Every row belongs to one group in each of 4 separate groupings. Each group adds its own fixed numbers to the row, and there is some noise. The rows also spread widely along 15 directions, which tell nothing about the answers.
(in the rows, 128 means zero)
Known rows, each followed by its group in each grouping:
[121 120  86  83 108 128 125 163 156 128 130 139 157  85 147  79 154 155
 136 152 130 167 113  68 133  69 129  80] : K_545 K_171 vede J
[123 143 152 102 126 148 166 129 178  92 118 129 117  97  98  88 110 165
 135 177 149 166 124 125 109 130  96 141] : K_966 K_508 vamil K
[100  93  69 129 119 128 110 144 144  82 156 167 112 119 137  84 101 164
 137 107 137  94 129 163 100 155 113 177] : K_438 K_647 vamil D
[ 86 162 124 118 123 157 188 118 157  82 131  71 113  84  79  87 109 145
 126 191 119 138 108 174 131 163 115 127] : K_545 K_171 vede W
[132  93  95 104 106 136 143 106 140  75 118 134  93 126 122 109  95 134
 139 139 154 117 115 150 120 143 106 129] : K_966 K_508 lut L
[110  96 123 144 116 108 114 125 142 115 136 168 112 128 108 105 135 159
 137 132 146 135 111  86 101 135 152 165] : K_438 K_647 lut L
[140 153 171 118 129 140 164 138 149 154 117 131  99 176 101 107 142 111
 108 165 138 144 128  83 119 129 109 144] : K_545 K_647 ruf W
[122  88 153 135 106 105 105 115 167 118 140 124 113 144 124  86 132 131
 170 117 116  85 119 116 126 141 142 156] : K_438 K_508 ruf J
[159 118 131  84 139 126 174 118 135 135 128 108  76 176 132 125 130  72
 127  90 128 139 159 127 109 131 102 175] : K_966 K_171 vamil P
[167 132 103 161 101 123 140 122 130 102 116 132  89 154 128 127 123 105
 113 131 154 127 117 108 119  82 141 100] : K_545 K_171 vede D
[ 83 134 127 144 129 139 160  99  75  87 151 131 132  97  94 166 116 194
 174 115 138 143 124 139 139 127 168  87] : K_545 K_171 vede P
[ 85 130 113 109 119  72 155  62 112  97 120  77 134  81 118 135 156 130
 141 109 125 173 123 134  93 142 144 165] : K_438 K_508 vamil K
[127 150 130  98 130 152 156 152 157 130 120 115 122 151 130  94 131 103
 119 132 137 145 115 118 126  78 108 124] : K_545 K_171 lut W
[119 165  93 132 103 125 166 112 129 126 133 102 101 141 100  93 143 106
  95 185 112 132 121  95 118 155 144 113] : K_545 K_508 vede D
[107 144 100 159 100 158  97 163 148  94 117 110 156  85 161 125 151 129
 159 139 120 109 113 159 177 124 128  69] : K_545 K_171 vede P
[127  95 126 121  97 123  75 198 185 112 110 167 129  93 156 124 135 130
 118 172 157 130 104 116 129 104  82 108] : K_438 K_508 vamil D
[143 199  85 166 124 185 159 130 100 100 131 131 108 162 123 122 101 128
 123 131 141 121 110 146 157 117 130  93] : K_438 K_171 vede J
[161 208  93 154 144 133 164  95  99 122 130 173  89 161 106 108 112 137
  93 134 141 136 107  85 118 146 124 169] : K_545 K_171 vamil J
[111 132 112 140 135 129 136 133 126 122 157 124 125 179 137 104 154 130
 133  94 116 150 146 108 114 114 156 154] : K_966 K_508 ruf J
[132 120 159 187  97 130  85 107 118 118  93 137 120 176 146 150 163 109
 145 141 142 113 116  99 134 133 136 125] : K_438 K_508 vede J
[ 94 165 143 172 125 156 153 131 147  73 136 125 123 108 102 106 124 169
 134 163 130 148 145 154 110 134 134 119] : K_545 K_171 ruf J
[140 138 131 145  84  94 136 120 157 141 117  62  90 138 122 116 165  54
 110 159 106 103 109 109 150 138 147  97] : K_545 K_171 ruf W
[180 110  99 171 113 147 150 152 132  82 137 114  81 153 125 166 161 115
  94 117 156 189 167 122 117 102 157 111] : K_545 K_508 vamil W
[128 106 109 178  99 107  89 133 139  73 102 134 123 104 149 158 137 140
 132 116 173 140  84 132 133  91 145 123] : K_545 K_171 lut K
[109 179 139  74 140 159 180 158 149 140 149 119 151 108 105 101 118 157
 148 129 121 162 116 118 150  90 123  91] : K_545 K_508 vamil K
[179  96 163 152 108 156 130 153 148 126 113  96  83 165 130 187 160  80
 158 110 133 118 157 124 174 167 136 109] : K_438 K_647 vamil D
[ 98 116 133 151 113 137 113 161 124 106 141 131 120 138 137 158 138 132
 134 125 138 134 134 139 128 108 141  94] : K_966 K_171 lut J
[149 111 120 177 131 139 123 102 139  81 132 143  99 156 121 110 134 149
 148  97 141 125 132 126 122 157 147 191] : K_438 K_508 vamil W
[113 168 102  76 153 170 190 115  90 108 146 145 127 109 113 134 113 168
 151 122 125 151 165 131 131 151 104 110] : K_545 K_171 vamil J
[120 194 132 149 112 106 148 158 157 137 144 122 104 125 106  99  97 104
  96 149 132 107  85 151 127  78 120  94] : K_438 K_647 ruf W
[116 183 123 147 157 136 162 158 155 145 186 123 113 154 104  87 108 129
 145  83  94  95 119 136 149 127 158 153] : K_438 K_171 ruf D
[121 142 143 121 113 107 125 111 170 127 109 114 134  98 120  95 135 117
 153 150 115 107  91 116 144 134 116 125] : K_545 K_508 vede L
[185  95 134 188 106 101 103 113 166  66 108 151  79 110 137 137 103 121
 149 104 165  87 123 150 127 111 127 135] : K_438 K_171 lut W
[175 114  83 155 101 138 112 121 135  71  94 143 129  92 165 149 177 135
 142 132 146 161 172  96 133 141 125  93] : K_545 K_508 vamil D
[108 151 100 181 120 148 109 172 148  97 137 120 133 117 136 140 158 131
 120 121 128 161 113 147 145 130 147 131] : K_438 K_508 vamil L
[117 128 129  94 123 132 136 124 126 114 111 120 135  91 121 145 119 154
 167 118 152 141  72 131 169 129 107 117] : K_438 K_647 vamil W
[104 146 129  98 144 136 129 131 141 106 104  96 161  81 142 144 127 145
 176  90 139 139  65 151 184 116 111 132] : K_545 K_171 lut W

New rows, each followed by its group in each grouping:
[110 119 131 173 108 119 113 138 159 109 140 144 107 134 116 101 139 141
 128 153 132 117 125 105 118 140 157 139] : K_966 K_171 lut K
[ 44 105 127  75 115 135 118 152 134 140 145 133 180 125 138  87 151 164
 168 147 111 140 120  98 121  96 129  92] : K_966 K_508 vede D
[ 91 140 130 184  93  94 137 103 154  96 163 111 101 121  94  65 119 143
 132 149 103  99 132 143  96 140 178 117] : K_966 K_647 ruf J
[150 176 135 179 125 136 159  55 120  87  76 118 137 136 133 104 180 129
 140 138 138 188 172  90  93 128 133 136] : K_966 K_647 vede W
[161 155  66 154 130 127 108 181 167  93 135 146  98  97 145 130 120 118
  89 135 148 132 103 142 142 145 107 153] : K_438 K_508 lut J
[110 103 139  95 136 115 144 126 124 120 119 102 111 119 123 179 162 118
 136 130 133 171 132 115 127 178 110 162] : K_966 K_508 vamil D
[ 98  66 128  71 125 128 121 127 134 120 127 123 142 129 137 126 154 153
 175 104 132 144 117  98 135 137 127 152] : K_545 K_508 vamil D
[ 82 172 139 151 128 172 116 115 142  98  91 115 186 147 156  90 175 143
 170 127 120 147 131 121 132 131 120 137] : K_545 K_508 ruf D
[140 136 115  96 139 136 148 165 133 152 148 141 115 164 144 123 135  94
 125  90 129 131 156 114 123  72 118 113] : K_438 K_171 lut W
[105 116 126 113 122 107 138 154 134 140 139 107 137 137 137 143 188 109
 121 123 121 191 163  80 103  91 158 103] : K_966 K_508 lut D
[118 188 150 140 149 132 139 162 172 126 144 140 147 120 138  99 136 126
 136 103 106 130 160 154 114 103 111 141] : K_545 K_508 vamil K
[115 107 144 128 120 142 135 156 159 117 151 123 123 125 113 116 139 149
 163 121 119 128 133 113 141 121 153 115] : K_545 K_171 vamil D
[135 152 126 141 116 135 131 106 122 150 106 115 128 166 143 110 189  96
 134 123 112 143 128  63 141 146 146 148] : K_545 K_171 vamil P
[151 129 118 159 135 143 124 147 162 102 125 134 128 134 158 108 167 119
 138 106 121 136 181 128 117 115 123 141] : K_545 K_171 vede W
[144 229 122 148 159 147 186 122 139 126 125 107 129 146 100 105 128 131
 120 119 132 188  85  88 146  98 153 145] : K_966 K_508 lut D
[110 180 137 135 143 128 142  84  78 133 109 172 156 145 142 134 182 148
 137 119 126 179 176  61  87 115 125 133] : K_545 K_171 vamil J
[117 137  68 110 113 144 152 166 132 119 156 126 119 122 132 101 154 127
  94 146 120 162 156 113 116 106 135  94] : K_545 K_171 vamil W
[148 167 118 158 118 103 133 108 151 125 115 135 133 108 146  87 167 109
 129 144 109 138 159  85 112 107 130 102] : K_966 K_171 vede W
[164  88 116 122 104 125 137 122 155 108 148 130  71 115 102 117  81 133
 174 116 131  56  97 133 177 167 138 119] : K_438 K_171 vamil D
[ 72 154 148 134  99 163 134 128  87 150 149 113 123 201 122 129 123 101
 153 121 106  75 121 156 154 134 144  80] : K_438 K_508 vamil P
[ 74 128 160 143 131 133 146  91 120  87 137 126 113 149  86 111  92 172
 151 136 144 108  82 163 112 139 132 171] : K_545 K_508 vede W
[139  76  90  81 106  90 141 113 136 105 131 109  90  81 125 145 119 114
 148 120 133 102 123 125 139 153 126 109] : K_545 K_171 lut D
[105 111 124 100 138 119 146 183 172 154 172  96 128 124 130 102 174 105
 133 102  86 143 171 126 116 135 145 152] : K_545 K_647 vede P
[138  93 120 136 135 113 123 154 161  93 131 167  99  92 119 144 141 160
 116 145 162 164 147 100  93 148 116 178] : K_438 K_171 lut K
[148 104  83  92 108  87 122  99 142 107 124 168 101 106 146  81 103 130
 133 139 140  94 124 106 100 121  88 133] : K_966 K_171 vede J
[128 155 147 140 151 124 135 117 130 121 117 135 112 161 124 139 133 114
 126 108 139 126 109 131 126 141 114 182] : K_545 K_508 lut W
[103 105 137 160  94  56 102  85 180  79 113 141 130  56 138  76 143 135
 156 142 112  97 160 126  66 126 137 131] : K_545 K_171 lut D
[ 33 103 106  94 114 172 143 114 111  58 121 152 139 111 113  97  95 201
 144 174 169 144 126 168  78 135  92 141] : K_438 K_171 lut K
[129 153 111 109 117 109 165  72  63 118 107 142 105 135 130 167 135 103
 121 131 139 124 165 119 102 124 108  80] : K_545 K_171 lut W
[161 158 172 202 136 138 130 105 132 103 104 166 117 164 125 138 150 139
 154  98 150 151 159  93 103 114 142 153] : K_438 K_647 vamil D
[119 150 143 176 117 112 123 131 137 121 149 126 111 142 105 121 126 135
 128 132 120 114  95 119 133 114 164 126] : K_545 K_508 vede J
[137 191 101 195 148 154 118 122 154  80 123 139 162 147 174  80 148 138
 167  65 114 125 153 145 134 114 136 149] : K_966 K_508 ruf D
[115 139 135 121 121 122 154 103 121 115 119 122 123 100 106 130 164 145
 130 162 124 161 143  92 120 155 129 124] : K_545 K_171 vamil W
[110 112 124 153 106 101 124  88  98  85 143 128 103 146 130 144 114 125
 150  84 128  95 144 176 100 119 145 121] : K_545 K_508 vamil J
[120 102 117 112 117  96 104 138  82 139 129 181 121 142 149 190 121 141
 143  95 170 119 104  97 135  83 117 101] : K_438 K_171 ruf K
[ 89 170 115 131 121 143 154 143 120  73 145 139 140  62 113 137  96 171
 135 160 137 149 150 183 108  96 109  51] : K_438 K_508 vede J
[ 94 171 101 117 126 114 122 145 126 166 147 147 147 117 143  95 173 110
 121 138  87 112 158 105 126 163 115 121] : K_438 K_647 vamil W
[140 105 115 142  78 153 129  93  70 114 119 170  87 208 136 153 122 100
 139 133 145  71 173 121 119 128 134  49] : K_545 K_508 lut L
[113 141  82 127 121 119 128 103 110 100 128 127 118 138 143 114 117 119
 129 113 131 110 116 153 114 134 111 148] : K_438 K_508 vede J
[125 117 132 117 122 120 114 139 135 132 127 131 141 125 148 125 134 133
 174  87 130 114  99 110 155  82 136 111] : K_545 K_171 vede P
[169 149 104 125 131 156 134 135 154 122 114 151 101 148 148 103 118  99
 138 132 126  80 146 128 144 162  80 145] : K_438 K_171 vede D
[136 158 108 148 110  71  99 112 148 105  86 151 133  67 164 122 155 107
 110 156 137 136 136 122  87 128  77 135] : K_438 K_647 vede J
[105 155 117 136 125  85 121  89  82 122 123 149 124  94 144 179 150 123
 146 127 111 102 156 131 131 202 106 113] : K_966 K_508 ruf P
[118 160  78 127 125 150 141 149 140 112 138 126 127 102 141 106 155 118
 117 148 107 124 162 132 140 162 120 104] : K_545 K_171 lut W
[125 133  98 131 122 168 143 121 119  80 122 138 125 140 130 119 134 157
 134 134 150 161 140 121 119 123 133 119] : K_545 K_508 lut J
[142 182 136 152 127  99 137 124 150 117 105 134 122 114 124 119 118 122
 118 121 151 152  66 104 124  62 126 132] : K_545 K_171 vamil D
[120  91 119 131 131 134 101 161 142 139 152 183 109 182 135  96 129 146
 128 121 140 112 119  87 109 116 126 179] : K_438 K_171 vede J
[ 92 155 141 139 130 132 150 121 154 106 123  89 137 140 114  89 152 127
 119 130 129 189 119 121  87  94 149 167] : K_438 K_508 lut J
[111 124 131 128 115 102 122 174 158 120 126 102 114  99 141 164 143  88
 113 126 137 137 133 161 118 107 113 119] : K_438 K_171 lut K
[110 141 140 126 124 143 101 165 157 113 101 160 133 123 152 137 135 119
 129 169 141 109 135 143 125 155  59 129] : K_438 K_508 ruf D
[ 71  99 167 117  98 118 149 150 108 148 171 144  99 148  79 153 120 140
 131 147 128 128 140 125 101 104 155  74] : K_438 K_647 vamil L
[ 46 182 135 151 120 117 169  95  86  96 147 121 142  89  83 126 118 175
 130 165 123 163 130 148  82 108 153  90] : K_438 K_508 vede P
[135 129 103 125  90 112 161 101 140  86 125 105 103  71 108 107 123 133
 133 159 136 142 132 128 120 114 138  73] : K_438 K_171 vamil W
[115 142  98  88 120  72 151 136  96 148 132 127 100 116 128 180 121  91
  90 119 153 148 106 117 106  78 115 105] : K_438 K_171 lut K
[172 117 151 142 135 180 105 157 152 137 111 166 116 167 132 132 146 146
 166 123 151 118 104  79 192 171 113 157] : K_438 K_647 vamil W
[108 115 101 148 121 126 105 130 113  91 137 189 136 130 149 117 138 160
 129 133 138 116 166 129  90 113 113 115] : K_545 K_508 vede W
[108 197 148 159 121 125 133 101 131 135 105 116 152 115 114 111 164 132
 146 155 113 150  96  75 146 147 147 124] : K_438 K_508 vamil D
[128 146 161 151 136 127 117 162 170 127 155 138 132  97 110 126 114 150
 175 105 114  93 106 135 175 123 149 105] : K_438 K_508 lut W
[111 132 105 146 115  56 118  99 138 113 113  91 135  86 149 133 167  97
 134  93 118 144 123 131 100 118 142 149] : K_438 K_647 vede D
[196 106 150 166 122 204 165 141 178  83 140 106  65 146  81 119 114 150
 171 135 139 117 134 124 194 189 158 137] : K_438 K_171 vamil W
[144 133 143 104  81 129 154  46 103 100  58  99 112 151 149 126 150  78
 144 145 146 138 158 116  96 106  94  84] : K_545 K_171 vamil J
[134 168  68 145 142 103 114 163 128 132 165 187 134 111 154 112 107 137
 133  78 122  87 127 137 129  98 121 116] : K_438 K_647 vede D
[190 100 136 111 138  98 144 134 179 108 119 121 103 106 146 126 132 105
 153  70 141 145 144 121 117  73 116 156] : K_545 K_171 vede P
[135 171 146 191 135 182 143 155 134  87 133 165 104 140 102 150 121 172
 127 148 152 139 146 144 135 167 124 138] : K_545 K_647 vamil K
[ 96 132 144  75 143 118 143 120 127 109 105 110 167  76 155 150 140 137
 180  88 133 158 133 151 126  84  92 117] : K_545 K_171 vede P
[108 108 112 130 118 125 108 162 149 118 137 127 137  93 133 135 158 151
 151 124 125 142 106 100 158 138 146 124] : K_545 K_171 vamil D
[ 96 163  91 105 136 155 169 137 105 102 147 122 131 108 118 129 119 156
 127 136 129 156 132 143 127 114 121  96] : K_545 K_171 vede J
[110 139 111  88 133 135 147 133 116 151 154 143 120 169 131 100 131 112
 128 111 112 109 146 122 121 131 113 137] : K_438 K_508 vamil W
[130  90 190  78 131  68 146  87 140 152 130 135 119 114 112 132 131 140
 189  88 128 127 130  77 117 103 133 143] : K_966 K_171 vamil K
[132 155 106 149 121 127 114 145 146 111 111 132 146 116 163 128 165 112
 134 122 127 149 146 110 132 111 127  99] : K_966 K_508 lut D
[ 95 138  53 102  88 121 148 127 128 102 127  84 143  90 155  90 174  96
 109 141 112 162 181 146  92 104 132  65] : K_438 K_647 lut W
[145 117 166 133 120 147 140 116 170  97  90 132 117 118 121 119 148 130
 153 146 143 155 141 110 120 128 108 140] : K_545 K_171 vamil L
[146 139  71 114 136 114 125 166 125 133 129 128 108 160 161 152 134  92
 105  77 147 128  99 131 143 113 106 155] : K_545 K_647 ruf D
[122  96 137 134 143 121 107 158 124 134 149 181 115 148 122 153 149 159
 122 135 143 134 132  87 120 147 122 164] : K_545 K_508 vede W
[104 134 106  96 130 102 120 134 147 109 113 134 136  76 141 116 125 141
 133 139 144 131  88 134 132 131  80 149] : K_438 K_171 ruf W
[147 118 132 164 137 155 112 153 184  92 125 152 117 151 138  86 122 143
 151 111 140 106 120 127 129 125 120 185] : K_545 K_171 vede D
[144 129 142 115 114  92 123 168 174 157 146 109 131 117 164 130 175  62
 140 102  86 102 198 133 124 100 124  83] : K_545 K_508 vede K
[ 95 143 187 115 107 132 157 136 153 124 132  93 123 141 125 115 121  86
 152 124 107 104 174 174 101  72 124  65] : K_545 K_171 lut J
[103 128 152 118 100 140 133 135 160 121 116 106 127 124 112 100 156 127
 128 185 124 150 123  95 120 128 137 106] : K_545 K_508 lut J
[121 113  97 183 130 139 104 167 181  56 168 134 134  77 140  98 129 180
 164  82 117 125 144 172 136 129 163 145] : K_545 K_171 vamil J
[147  79  84 177 103 116 114 111 129  84 164 159  76 139 113 104 107 160
 145 121 135  71 129 130 132 175 161 139] : K_966 K_647 vede W
[ 97 207 125 161 148 158 130 130  71 121 118 195 134 159 130 167 113 156
 125 141 148 109 111 120 141 144  94 115] : K_545 K_171 ruf D
[120 134 134 143 130 116 140 110 153  92 108 121 129 133 135  91 140 129
 124 120 145 163 126 128  81  68 119 163] : K_545 K_171 vede W
[143 107 136 194 126 159 108 146 132  98 126 145 128 160 131 145 177 166
 147 102 156 180 124  75 144 101 179 142] : K_545 K_171 vamil W
[153 175 113 177 161 141 130 183 156  90 134 162 127 110 149 151 126 139
 121  92 145 151 148 154 121  87 107 139] : K_545 K_171 vede D
[ 64 154 147 115 130 110 126 109 110 138 138 127 147 185 141  96 121 110
 142  91 114  88 111 162 101  83 113 141] : K_545 K_508 ruf W
[128 248 137 101 161 127 160 136 138 160 114 132 163  93 143 123 148 102
 126 141  92 138 145 121 140 131  71 108] : K_545 K_508 vede J
[154 132 147 139 124 101 154 100 152 135 122 117 101 148 114 104 179  97
 110 150 111 151 178  75  85 139 137 155] : K_545 K_508 vede W
[117 144 123 171 135 119 121 124 149  95 139 151 139 117 141  92 138 149
 146 102 123 138 157 131  90  92 138 149] : K_438 K_171 vede J
[ 71 143 161 125 108  93 170 100 120 126 138  80 112 153  95 112 135 105
 117 135 119 138 132 151  80  96 146 115] : K_545 K_647 ruf W
[120 137 109 147 117  88 156  80 124 109 131  64 117 138 114 111 158 107
 124 104 119 160 103 115 111  99 178 149] : K_545 K_508 vede W
[169 109 106 131 119 171  96 252 201 128 154 173 126 139 158 112 148 138
 116 125 144 149 142 100 153  69 121  98] : K_545 K_508 vamil K
[155 132 118 151 148 143 132 122 135  77 111 149  95 123 118 155 126 149
 120 134 162 141 115 131 136 184 102 189] : K_545 K_508 lut W
[ 81 140 174 100 132 150 137 153 134 156 129 116 154 140 107 123 143 155
 164 127 133 157  81 100 158 107 133 126] : K_438 K_647 vamil W
[151 122 118 145 100 152 122 140 159 101 113 160 100 136 135 101 115 125
 140 154 148 101 128 120 136 123 106 100] : K_438 K_171 ruf L
[127 131 148  62 149 132 147 150 173 116 117 150 143  82 138 118 124 146
 154 128 139 143 154 131 115 121  70 140] : K_545 K_508 lut K
[154  99 176 128 117  82 117 115 154 124 118 170  93 121 131 141 114 119
 157 122 144  86 150 112 110 121 106 129] : K_966 K_171 lut K
[106 111 140  72 121  66 128 147 158 164 141 131 110 111 110 119 124 121
 118 151 136 125  78  91 118 122 106 158] : K_438 K_508 ruf K
[ 85 110 115 136 107 151 113 196 165  98 158 141 117 136 124  95 106 147
 114 156 142 108 115 172 121 100 116 106] : K_438 K_508 ruf W
[110 141 122 110 108 136 114 130 145 109  99 171 142  77 142 107 123 146
 156 177 138  99 130 112 132 143  82  89] : K_438 K_171 lut D
